There are 3 ways to turn a row about zero (a turn may also mirror it). The second row of each pair is the first, turned, with some noise. The first 30 pairs use one turn. New pairs use 2 turns, one after the other, and a turn may come again.
In the rows, 128 means zero.
Known pairs, each followed by its turns in order:
[140 154  83 155 182 126  97 131 181]
[118  68 104 120 156 100 143  92  74]
numo

[118 106 109 116 145 103 119 120 153]
[148 143 116 149 137 132 112 133 159]
Lavi

[118 150 113 132 116 149 120 115 147]
[137 125 129 133 162 135 149 126 117]
Lavi

[126 163 119 162 111  71 135 130 161]
[138 164 169 125 151 173 114 164 129]
Lavi

[175 144 139 164 125 140 183  87 129]
[110 110 191  90 117 151  93 151 100]
numo

[141 138 110  76 132 178 160 118 137]
[ 67 154 141 117 170 137 125 125 136]
numo

[139 142  60 127 111  79 124 110 147]
[161 155 136 149 135 149 151 194 151]
Lavi

[138 125 119 132 186  85 188 116 136]
[ 92  87 110 168 128 100 107  73 120]
kikos

[128 138 119 133  49 125 207 162 128]
[124 140 114  69  93 213 174 139 109]
Lavi

[116 146 207 135 207  96 160 131 127]
[ 62 147 187 146 115 126  75  73 150]
Lavi

[119 194 120 134 129 125 131 158 167]
[115 113 159 150 164 189 136 136 113]
Lavi

[155 149 160 118 138 146 158 140 155]
[ 90 120 156  94 124  97 133 142 139]
numo

[ 77  96  99 126  65 166 105 119 162]
[158 203 162 159 148 128 147 159 161]
kikos

[120 101  91 178  73 173 151 139 132]
[127 184 159 140 144  67 123 173 128]
kikos

[195 138 136  75 185  70  85 118 158]
[159  51 116 108 131 164 170  56 110]
kikos

[137 150 173 174 122 151 131 132 111]
[ 88 124 141  77 115 117 109 155 138]
kikos

[122 133 121 131 137 115  77 103 113]
[151  97 140 132 139 163 134 151 131]
kikos

[ 94 104 146 176 173 101  68 125  71]
[103  77 174 145 118 193 104 178 102]
kikos

[137 115 207  83 117 102 149 130 125]
[122 133 109 103  50 142 129  82 141]
kikos

[111 112 139 135 159 173 134 138 123]
[ 78 146 123 132 137 141 146 146 118]
kikos

[183 141 125 112 195  95 138 125 112]
[ 97 125 145 151 121  71  78 121  84]
numo

[163 145 128 118 141 126 207 123 111]
[ 63 130 164 123 102 137  87 148 118]
numo

[115 106 127 127 182 129 139 199 131]
[ 90 127 120 165  93  87 184 120 115]
numo

[132 162 127  56 123 166 142 207 191]
[ 42 137  87  82 143  80 174 124 176]
numo

[133 184  91  49 104 129 104 108 186]
[163  60 146 150 176 165 174 151 184]
Lavi

[195 127 125 207 135 134 183 136 125]
[ 49 191 114  98 137 131 147 163 102]
Lavi

[121  99 130 181 104 106 149 205 122]
[109 155  93 109  93 179  80 151  81]
Lavi

[ 95  94  54 109 126 139 124 152 111]
[101 154  81 168 133 171 154  98 118]
numo

[165 126 139  49 154 112 135 156 144]
[150 123  75 118 114 142 166  64  99]
kikos

[127 172 111 108 124 118 133 126 136]
[105 106 103 119 142 126 107 140 138]
numo

New pairs. What belongs after each?
[120 127 121 118 149 117  81  99 117]
[113 151 156 117 123 129 170 119 106]
kikos numo

[142 158 141  91 131  75 133 154 130]
[148 145 139  98 120 113 186 133 162]
Lavi numo

[ 79 130 114 151  92 125 127 137 118]
[131 121 139  74 149 157 121 128 115]
kikos kikos

[116 113  83 184 144 126 136 123  69]
[123 135 115 143  95 124  54 143  77]
kikos Lavi

[160 103 134 168 106 109 131 100 108]
[152 178 129  94 142 111 110 156 121]
numo numo

[137 115 171  74 127 171 137 134 143]
[144 134 132 127 127 176 194 119 136]
kikos Lavi

[116 106 130 104 124 133 129 142  97]
[125  92 120 109 126 135 133 148 119]
numo numo

[ 59 157 113  64 114  76  52 145 108]
[123 110 200  66  85  87 190 147  94]
Lavi kikos

[106 126 133 207 145 149 138 142 143]
[100 133  91  84  72 130 141 110 118]
numo Lavi

[128 206 135 153 111 129 122 119 167]
[137 106 114 134 147 179 178  76 142]
kikos kikos

[126 122 132  54 128 129 127 152  76]
[164 165 178 147  89  92 144 134 134]
Lavi kikos

[126 137 119  90 144 133 138  99 177]
[122 173 127 139 166 126 158 114 157]
kikos Lavi

[109  90 121 141 112 151 125 135 119]
[141 123 126 139 117 112 160 165 130]
Lavi Lavi

[126 133 127 114 206 128 164 131 139]
[156 176 145 127 175 145 121  95 102]
Lavi Lavi

[141  80 154 173 108 104 128 115 165]
[148 123 120 105  71  98 165 118 164]
numo kikos

[120 118 123 186  88 139 103  88 127]
[ 90 106 131 108 139 165  67 125 141]
kikos Lavi

[123 115 153 136 172 131  92 141 168]
[145 139 134 167 163  97  91 133 131]
Lavi Lavi

[102 180 122 151 204 104 152 162  49]
[115 141 174  94  85 126  53 197 160]
Lavi kikos

[148 193 122 145 182 116 170 126 141]
[ 63 155 133 123 128 151  82 135 161]
Lavi kikos

[133  94 111 158 194 163 149 118 134]
[164 179 168 173 145 147 144 131 111]
Lavi Lavi

[159 122 112 105 122 125 207 145 149]
[168 182 176 137 117 124 147 165 142]
kikos Lavi

[109 156 207 155 134 115  76 109 150]
[126  96 169 135 134  61  73 108 159]
Lavi Lavi

[ 95 117 152  87 106 128  65 146 122]
[134 124  92  99 131  73 102 167 152]
Lavi Lavi

[124  64 163 122  93 122 123 140 145]
[123 121 166  63 136 149 148 121 108]
kikos Lavi

[113 151 104 134 126 124 130 142 117]
[108 138 128 111 120 112 121 155 121]
Lavi kikos

[154  49 153 118 118 120  94 166 121]
[161  97 110  93 128  81  87 116 178]
numo kikos

[136 149  49 136 131  72 155 132 130]
[122  45 174 135 127 135 146 140  98]
kikos kikos

[161 141  79  93 162  78  95 119 109]
[145 105 118  93  53 107 161 122 134]
Lavi numo

[108 133 119 115 149  49 137 128  77]
[160 123 202 112 158 118 123 172 119]
numo kikos

[154 138 159 188 139 120 118  87 127]
[103  98 127  91  91  88  96 145 141]
numo Lavi

[148 147 112 207 109 119  94 153 103]
[103 204  89 121 101 146 101 143 101]
numo numo

[115 146 102 117 121 165 140 117 127]
[ 90 142 104 139 148 145 130 137 121]
numo kikos

[137 130  63 127 138 128 147  82 130]
[150 148 142 164 180 142 150 143 105]
numo numo

[125  99  87  52 120 121  49 142 107]
[151 166 118  85  58 122 137  58  89]
Lavi numo

[153 132 109 110  72 171 105 191 116]
[ 51 110  69 127 145 148 100 145 139]
numo numo

